There are 3 nested groupings, the coarsest first. Each group lies inside one group of the grouping before and may be the whole of it. The rows also spread widely along 7 directions, which tell nothing about the answers.
Known rows, each followed by its group in each grouping:
[ 20 -15   1  -1  -5  -7 -20 -17   4   9  18  -1   3   4  -6   4  15   2
   7  -1   1   9  -6  -4  -4   0]
J_963 Nonem J_855
[  6  -3 -13  29   7  25   9  -4  -5  -8   1 -49 -10  -6   3  12  -6  12
  -7  -5  11  -2  16  37  -4  -7]
J_68 Lufi J_492
[  0 -27   5   7  -9   7  -6  -1  -2  13  16  -2   8 -12   6   2   1  -7
  -1  24  -8  21  -5   6   9  11]
J_68 vupug J_745
[ 11   0  -8 -15  -4 -13   6   6  -6   2   3   8   2  -1   1  -2  12   0
  -5  -7  -5   2  -3  -8  -9  -5]
J_963 zom J_770
[ 19  -6  -4   5   5 -20   9 -29  -7 -11   7  -5 -14  -8 -16 -16   6  17
   2 -18  -4 -20  12  -8 -26   0]
J_963 zom J_215
[ 22  -8 -21   1   1   3  -7  -6   8  15  11 -14  15  13  -1  14   4   4
   0 -19   7  11   7   0 -13 -20]
J_572 nanes J_756
[-13   0  19  -9  -7  -9 -22   8   8   7   6  18  -3   5  -1   2  12 -11
   7  18  -1   5 -16 -13  27  10]
J_963 zom J_45
[  8   7 -23 -18  -7  12   2  32  12  21   2  -5  17  22  14  28  -3  -7
  -7 -10   4  18  -8  -2   1 -29]
J_68 Lufi J_557
[-14 -19   9   4  -8   3   0   2   3 -12 -11  -2  -4 -17   1   2  -3 -10
   6  29 -26  14  -7 -22  21  12]
J_963 rikal J_778
[  1  -2 -13   1  -6 -12  19   6 -25  -5  11  -5   2 -11   4 -24  17  -1
 -16  -5   4   3  12  20  -9   9]
J_572 padam J_292
[  8  10 -12  20  19  18 -19 -23   8  -3  -6 -28 -12  19 -12  13   2  16
  12 -12  20 -17  26  18  -2  -8]
J_572 nanes J_198
[ 22   5 -12   5  -1 -11  12  -1   4  -5   7 -21   0 -12  -5  10  -2   5
  -1 -30   3  -7   0  -4 -16 -16]
J_963 rikal J_668
[ -7  -7   5  -3  -8  -9  10  21  -3  -5  -1   1  -1 -15   7  -1   4 -12
  -3  10 -15  13 -12  -8   9   8]
J_963 teb J_947
[ 36 -24 -12 -14 -12 -21   0 -29  -7  18  31  17  16  -4  -6 -17   8  10
  -6 -17  -5   7   6  -9 -39  -4]
J_68 vupug J_700
[  6 -18  -6   0 -12  -3  13  -1   1   3   6  -3   7  -8   2   0  -9   1
  -5   2 -14   9  -3 -18 -15  -7]
J_68 Lufi J_557
[-11  14 -13 -28   1  -1  11  13  -3  -2 -19  21   0  19   1  -6   2  -1
  -2  10  -7  -9  12  -9  -3  -3]
J_68 vupug J_700
[  2  11  -2  -6  12  10 -27  -1  -3   5  -1  -6  -3  24   3   4  23   1
   3   6  17   1   9  30  15   3]
J_963 teb J_947
[-24 -16   0   9 -10  10  33  24  -6 -18 -15 -15  -7 -28   8   1 -13  -6
  -6  29 -24  13   4   1  10  11]
J_68 vupug J_700
[ -6  17 -16 -13   9  16  -5  23  -4  -2 -22 -11   0  18  10  17  13  -6
  -4   8   2   8   9  17  18 -11]
J_963 rikal J_778
[ -8   2 -29  -8  -2  18  11  29  -8   2 -13 -17  11   8  19   9   8 -11
 -12  10   1  23  10  18   8 -12]
J_572 padam J_292
[  5   2 -16 -11   2   4   1   9  -6  -2 -10  -5   3   6   5   6   9  -2
  -4   1  -6   6   6   2   2  -8]
J_963 rikal J_778
[  1 -24   9  -6  -9 -17  -4 -16 -16  -6   8  17  -3 -15  -2 -23  18   0
  -5  20 -17   7   1  -8  -3  21]
J_963 zom J_45
[ -8  20   8   3 -11 -18  20  33   2   3  16  -4  -5  -9   2   3  -4  -4
  -7 -24  13 -12 -17   5   3  -3]
J_68 Lufi J_492
[ 15 -12 -38   4   6  35  14   2   3  -2 -18 -35   9   1  12  26 -14   5
  -3   6 -11  18  20  11 -14 -26]
J_68 vupug J_745
[ 22   1  -7   1  -7 -19  -2  -3  12  18  24  -2  14   5  -7   8   0   2
   4 -36  13  -1  -7 -13 -17 -16]
J_572 nanes J_756

New rows, each followed by its group in each grouping:
[ -6   7 -19   6   1  -6  34  17 -42 -19   2 -20  -7 -16   9 -31  25   4
 -27  -4   7  -3  26  49  -9  12]
J_572 padam J_292
[ 31 -29 -14  -1   0  11 -26 -34   7  24  21  -3  17  11  -3   9  -1   8
   7   3   0  16   6  -4 -15 -10]
J_68 vupug J_745
[-11   3  -2 -21  -3   4  -6  20  10   5 -16  12   2  11   6  16   3 -11
   4  17 -10  11 -11 -23  18  -6]
J_963 zom J_770
[ -6  21 -13 -20   0 -10  15  19   6 -15 -25  10  -8  10  -2   5  -1  -1
   5  -3 -11 -12  -2 -26  -2  -9]
J_963 Nonem J_855
[  3 -29   0  13  -8  -2   6 -13  -8 -17  -2 -12  -8 -22  -3  -6   6   3
   0  19 -22  11   3  -6  -4  14]
J_963 Nonem J_855
[ -2 -10 -16   5   4  28 -10   2  11  -8 -23 -25  -2   9   5  26  -1  -1
   8  22 -12  16   7  -2  13 -11]
J_963 Nonem J_855
[ -2 -22   4   4   2   0 -12 -30 -15 -17  -5   2 -14  -4  -9 -19  20   9
   3  29 -14   0  17   5   0  25]
J_963 Nonem J_855
[  8 -17   3  19  -9 -12   7  -8   3  -4  16 -14  -1 -23  -7  -3  -6   3
   2 -13  -8   2   0 -14 -12   2]
J_572 nanes J_198
[  6  11 -24  -4  12  35 -12  18   6   6 -17 -32   2  23  11  36   9  -1
  -2   3  12  12   9  27  15 -22]
J_963 zom J_770
[ -9   6 -10  -3  -2  -1   8  23  -4  -1  -3  -6   2   0   6   4   9  -7
  -5  -2   2   6   5   5   7  -2]
J_572 nanes J_198
[  5  -3 -24 -11   8  16   1  -2  -7 -13 -25 -13  -5  12   2   6  13   6
  -1  15 -13   6  20   5  -6  -7]
J_963 Nonem J_855
[-37  -3  22  26  -7  12 -10   8  14  -4  -2 -16 -13 -11   0   6 -12 -14
  14  26   2   7  -8  -5  42  18]
J_572 padam J_292
[ -1   8   6  10   3  -9   4  -5   2 -14  -1  -8 -14  -7 -10  -4  -2   6
   9 -11   1 -16   1  -3  -1   5]
J_963 teb J_947
[  1 -22   0  19   4  15 -11 -22  -8 -15  -6 -23 -10 -13  -3   0   6   6
   4  21 -12   7  14  10   9  11]
J_963 rikal J_778
[ 12  -5  -7  -3 -12 -16  26   6   3   2  12   0   4 -18  -2   0 -13   2
   0 -17  -8   0  -5 -18 -21  -7]
J_68 vupug J_700
[-20 -14  30  -7 -12 -13 -19  -8   5   8  12  32  -4   0  -8 -15   5  -9
  12  29  -4  -1 -10 -17  21  29]
J_68 vupug J_700
[-13   6 -23   0   6  15  16  22 -28 -10 -12 -19  -3   4  14 -13  22  -4
 -19  14   6  10  25  44   9   6]
J_572 padam J_292
[  1 -15   1  -2 -12 -30  16  -5  -7  -6  11  15   1 -16  -8 -21   2   0
  -3  -8 -14  -3  -1 -25 -17   8]
J_572 nanes J_756
[ 35 -22   1   2 -14 -32   8 -14   3  13  36   0   7 -24  -7  -3   3   5
  -2 -31  -7   6 -17 -24 -29 -10]
J_963 zom J_215
[ 39 -23 -20  -7   2  -5 -14 -38   1   3   7  -4  12   3 -10   1   4  11
   3 -11 -11   6  12 -22 -28 -16]
J_963 rikal J_668
[ 10  -5 -29 -21  -5  -7  29  22 -16 -11 -12   1   6  -9  13  -2  12  -1
 -18   1 -24  14   8  -6 -21 -13]
J_963 zom J_45
[-19  -6  25  -4 -20 -20   5  28  12   0   6  16  -2 -19   3   2  -4 -20
   6  11 -17  12 -31 -32  22  15]
J_963 teb J_947
[ -4 -10  15  -1 -14 -12  -8 -10  13   8  13  17  -1   1  -8  -3  -9   0
   9   3  -7  -4 -14 -32   1   5]
J_68 Lufi J_557
[ -9 -12  17  12  -8 -23   0  -7  -7  -4  18   6  -7 -15 -10 -20   8   0
   2   1   1  -7  -2  -4   4  22]
J_572 nanes J_756
[ 19 -34 -20  -9 -20 -28  54   3 -29 -13  13   5  10 -43   5 -29   1   4
 -23  -6 -34  14   7 -10 -47   5]
J_68 vupug J_700
[ 12 -11   7   3  -8  -6 -15  -4  14  11  17  -4   4  -5  -3  13   2  -4
   7  -2   0  11 -13 -10   8  -5]
J_963 zom J_45
[ -4 -19   2  -7  -4  -3  -7  -9  -8  -9  -8   9  -5  -4  -1 -10  16  -1
   3  28 -19   8   4 -11   4  14]
J_963 Nonem J_855
[  8 -18   3  15  -7 -24  31  -2 -33 -18  16 -12 -13 -39  -2 -30  23   7
 -20  -1 -10  -1   6  23 -17  21]
J_963 zom J_215
[  4 -17  15  23 -13 -27  25 -13   4 -20  11  -9 -16 -44 -13 -10 -16   8
   5 -11 -21 -11 -10 -30 -14   9]
J_963 zom J_45
[ -7  14  22  27   9  -1 -21 -27  11 -16  -1 -18 -32   3 -23   1   2  15
  23  -5  18 -34   6   8  13  15]
J_963 Nonem J_855
[ -2 -15   6   3  -2   9 -14  -6   4  10   9   0   2   1   0   4   0  -1
   5  19   0   8   0   4  12   9]
J_68 vupug J_745
[ 17 -28  -1   6  -6  -5 -26 -29  11  17  20   2  13   5  -8   3   1   3
   9  -1  -1  12  -1 -19  -7  -2]
J_572 nanes J_756
[  1   1 -14 -12   5  19 -10  -3  10   8 -11  -3   5  23   2  16  -7   2
   8  10   1   3  12  -1   4 -12]
J_68 vupug J_700
[ -4  21 -13  -2   7  -4  22  21 -21 -21 -14 -16 -12  -6   5  -7  16   2
 -13  -7   1 -10  16  27   1   2]
J_963 rikal J_778
[ -8 -23  27  -2  -6  -9 -29 -24   2   6  12  19  -7  -4  -9 -11  13  -2
  12  26  -6   3 -11 -19  19  24]
J_963 zom J_770
[ 18   6 -18 -12   9  -2  -6 -14  -6  -4  -9  -1   0  14  -5  -1  11   9
   0 -10  -1  -7  15  -1 -13 -11]
J_963 rikal J_778
[ -9  -2  16  -1   2   2 -25  -6  16   7  -1   5  -7  10  -6   9   6  -3
  14  15   1  -2  -9 -14  22   3]
J_963 zom J_215
[  5 -23   1   4  -7   4  -9  -6   1   0   6  -7   2 -11   3   6   6  -2
   1  18 -14  20  -4  -6   6   3]
J_963 zom J_45
[ 23  19 -20 -17   0 -23  21  11  -2  -2   0   1   4   2  -2  -1   2   5
  -4 -40   0 -13   1 -10 -31 -21]
J_963 teb J_947
[ 11  31  10  -3   4 -15 -24  -1  20  15  12   4  -2  19 -12  17   4   1
  16 -34  26 -20 -13  -7  10 -13]
J_963 rikal J_778
[ 10 -12   2  -1  -2 -22   8 -22  -2  -9   3   8 -11 -13 -14 -16   3   9
   3  -5 -16 -12   3 -26 -18   4]
J_963 zom J_215
[ -3 -39   8   6 -19  -3  11   4 -14   3  18  -1   5 -32   8 -11   5  -9
 -10  29 -20  30  -5   6   3  22]
J_68 vupug J_700
[ -2   1  -2 -15 -13 -20  20  21   3   9   6  19   8  -9   2  -3  -8  -7
  -2  -6 -11   0 -13 -24  -7  -5]
J_68 vupug J_745
[  7 -21  12   8 -15 -21   1  -8   5   0  17   1   2 -26  -5  -2  -3  -5
   6  -4 -15   8 -17 -29  -1   7]
J_963 rikal J_778
[-27   4  -4  -4  10  17   5   0  -3 -18 -31   3 -16   6  -2  -5  -7   4
   5  32 -13 -15  19  -1  12  10]
J_68 vupug J_745
[-11  16  -1  -7 -14 -28  52  43 -17 -12   6   3  -6 -28   5 -15   1  -6
 -16 -16  -3  -9  -5   9 -11   6]
J_68 vupug J_700
[ 23 -13   2   5 -13 -18 -14  -3  15  27  37  -2  18   0  -5  13   2  -3
   5 -27  12  12 -16 -13  -8 -11]
J_572 nanes J_756
[ 14  14 -18 -26  -6 -26   6  10  13  13   3  23  14  15  -5   6  -2  -2
   5 -35  -2  -6  -6 -44 -25 -24]
J_572 nanes J_198
[-20   8 -21  -1  -9  -9  54  36 -20 -24 -17 -14  -4 -24  11 -16  -4  -6
 -17  -4 -14  -2   9   1  -6  -1]
J_572 padam J_292
[ 12  -9  -6 -28  -4  -4 -20 -12  18  17  -3  24  12  20  -2  12   0  -3
  11   4 -14  10 -10 -46  -4 -15]
J_963 zom J_770
[-10  -3   9   3   8  16 -23 -22  -4   0  -2   1 -12  14  -8  -8  11   6
   8  26  11 -10  20  24  13  18]
J_68 vupug J_700
[ -4  -8  13   5  -4  -1 -16   2  -3   0   8  -4  -6  -3  -1   2  21  -4
   2  17   3  11  -7  14  20  16]
J_963 Nonem J_855
[  3 -29 -11  -6   5  13 -29 -28  -2   7  -2   6  11  19  -2  -5  14   3
   4  25  -8  16  18  -4   0   4]
J_572 nanes J_756
[ -9  -2   2  13  16  33 -32 -12  -5  -7 -14 -26 -14  17   1   8  17   3
   8  30  12   6  21  42  29  14]
J_963 teb J_947
[ 32   1 -41 -11   5   3   2 -24  10   9  -3 -11  14  22  -4   7 -13  14
   6 -34   3  -2  19 -22 -39 -38]
J_572 padam J_292
[ -9 -26  -2  -8 -12   7   4  29 -24   3   5  -5   7 -18  22  -1  32 -17
 -22  37 -14  40  -7  27  22  17]
J_963 zom J_770
[  5  -1 -14   2  -5  -3  11  15  12   4   2 -12   9   0   0  15 -11  -2
   3 -16  -3   4  -3 -17  -7 -18]
J_572 nanes J_756
[ 15  -5 -11 -14  -3  -7   3  -3   5   4  -1   4   4   4  -3   9   1   3
   1  -9  -9   2  -3 -23 -13 -14]
J_963 zom J_770
[ 13 -13  -1  -3  -8  -1 -14  12  -3  15  19  -5  13  -3  10  10  19 -10
  -5   2   4  27 -12  14   9   0]
J_963 teb J_947
[  6 -14   2  -7 -14 -12   0  20  -8  11  18   2  13 -15   9   3  20 -15
 -12   5  -5  24 -16   4  11   3]
J_963 rikal J_668
[  4 -29  -1  12 -10  -6  17  -7 -11 -20  -2 -13  -7 -29  -1  -9   6   3
  -3  16 -26  13   3  -7  -9  11]
J_963 Nonem J_855
[ -1   3  14  13  -5 -23  17   1  -4 -11   9  -7 -18 -23  -9 -12   5   5
  -1 -12  -1 -16  -7  -3  -3   9]
J_963 zom J_215
[ 19  -6 -20  -2  -5  -3   1   9   5  13  12 -12  15   2   4  15   3  -1
  -2 -20   3  15   1  -3 -11 -18]
J_572 nanes J_198
[  3  25   7  -9   7  -1 -29   0  24  15   0   5  -5  29  -9  22   3   1
  17 -14  21 -14 -10 -10  17 -13]
J_963 zom J_770
[ 15  23 -15 -10  10 -13   3 -16  -2 -14 -12  -1 -15  15 -14  -6   8  18
   8 -25   5 -30  17  -3 -25 -11]
J_963 Nonem J_855
[ 14 -28  16  17 -12  -9 -12 -18   1  16  38  -4   6 -20  -4  -4   1   0
   4   1   2  10 -11   3  -2  14]
J_68 vupug J_745
[  1   0  -1  -6  -3   0  -5   1  18   4  -7   2  -2   5  -5  17  -9  -2
  12  -3  -7   1 -11 -29   5 -12]
J_963 zom J_770
[ -6  21   6  10  -4 -12  18  33  -3 -10   5 -18 -15 -16   2   5   9  -3
  -7 -14  12  -9  -9  21  12   2]
J_963 zom J_45
[  0   9 -11 -12   7  -7  13   8 -18 -10  -8   0 -10   1   2 -12  24   4
 -13   3  -1  -6  12  19  -4   3]
J_963 zom J_215
[ 18 -27   0 -14  -9 -21  -2 -12 -13   7  20  18   7 -10   0 -17  23   0
  -9   5 -15  14  -5 -12 -16   7]
J_963 zom J_215
[  5   0 -19 -12  14  10  -4 -12 -14 -13 -22  -3  -5  14   0  -8  15   9
  -3  13  -8  -2  26  12  -8   1]
J_963 teb J_947
[  8  15  -2   2  -4  -3  -2  20  15   8   8 -14   0   3   1  23   2  -4
   3 -18  12   2 -13   0   9 -15]
J_963 zom J_45
[ 30   4 -11 -12  -7 -13  -5  16   4  20  25  -4  18   4   6  12  12  -6
  -4 -30  12  16 -15   6 -10 -18]
J_963 teb J_947
[ -5   7 -12  19  -1   6  21  37 -15  -5   7 -37  -1 -13  11   9  15  -5
 -16  -9  14  10   8  48   8  -2]
J_572 nanes J_756
[ 16   6 -24  -1  11   5  12 -21 -10  -8  -6 -14  -6  11  -7  -7  -4  22
  -4 -21   4 -23  24   9 -32 -15]
J_68 Lufi J_492
[ 18 -12 -18   7  -2   0  -4 -27   5   7   9 -12   8   3  -6  -3  -7   9
   6 -15   2   1  11 -13 -19 -14]
J_572 padam J_292
[  6 -20   6   7  -7 -27   1 -36   6  -8   8  13  -2 -11 -21 -20 -11  11
  11 -11 -14 -16   6 -44 -24   6]
J_572 nanes J_756
[ 14 -15  -1   4  -2   0 -16 -18   6   4   7  -6   4  -3  -5   6   2   1
   7   2  -6   8   0 -13   1  -2]
J_963 rikal J_778
[-22  17  -9 -28  14  11 -28   1   7   3 -27  27  -3  45  -2   3  12  -2
  10  23   2 -10  18 -15  18   0]
J_572 nanes J_198
[ -5   7  -4  15  10  16   6 -10  -4 -13 -11 -21 -17   3  -8   0  -6  13
   6   3   9 -19  22  23   0   3]
J_68 vupug J_700
[ 10 -26   2   2 -13 -29  22  -8 -15  -9  15   5  -4 -35  -4 -22  10   2
  -8   1 -22   5  -7 -16 -20  12]
J_963 zom J_215
[  0   4   0   5   1  11 -12  11  10   2   0 -18  -5   4   2  22   2  -2
   6   3   5   6  -5   6  18  -7]
J_963 zom J_45
[-17  16  16  20   4   0 -16   1  15  -1   3 -13 -16   7 -11  10  -1   0
  16  -4  17 -18   0   2  21   7]
J_572 nanes J_198
[  7 -26  -4   3  -6   0   4  -3  -3  -1   3  -9   2 -16   3   3   7  -3
  -4  15 -20  21  -2  -8  -2   0]
J_963 zom J_215
[ 12 -14 -13  14  -4  -2   7  -6  13   1   5 -19   7  -8  -5  12 -13   5
   5 -15  -7   5   3 -17 -14 -14]
J_572 nanes J_756
[-17   2  -6  -2   0   9  -6   3  -2  -2  -9   0  -1   9   3  -6   4  -5
   3  17   0   4   9   0  16   6]
J_572 padam J_292
[ 19  -3  14   7  -7 -40 -11 -35  17  10  30  18   0   0 -27 -12  -9  12
  18 -37   7 -26  -8 -41 -25  -2]
J_572 nanes J_756
[ -3   1  -4 -12  -6 -21   3 -10  16  -2  -6  22   3  10 -12  -4 -13   3
  13 -12 -13 -14   0 -52 -14  -7]
J_572 nanes J_756
[ -4  19  -8   3  13  -2  -6  -8  -4  -7  -6  -8 -10  19 -10  -6  10  11
   2 -13  18 -23  21  19  -2   0]
J_572 nanes J_756
[ 21  -8 -14   4  -3 -12  16   0 -17  -8  10 -17   2 -19   2  -5  12   4
 -11 -17  -6   6   7  13 -17  -3]
J_963 rikal J_778
[ 18 -33 -14   6   4   1   4 -34 -24 -17  -1 -12  -6 -18  -5 -19  15  15
 -10  17 -20   8  24   9 -22   9]
J_963 zom J_45
[ -5  15  -9 -31   6 -12 -18   4  -4   9  -4  33   5  34  -3  -9  23  -2
   1   1   8  -9   9  -9   3   1]
J_572 nanes J_198
[ 19  -9  -4  20  -1  -9  17   0 -17  -6  20 -34  -9 -27   0  -6  17   7
 -15 -18   6   2   4  34 -13   2]
J_963 zom J_215
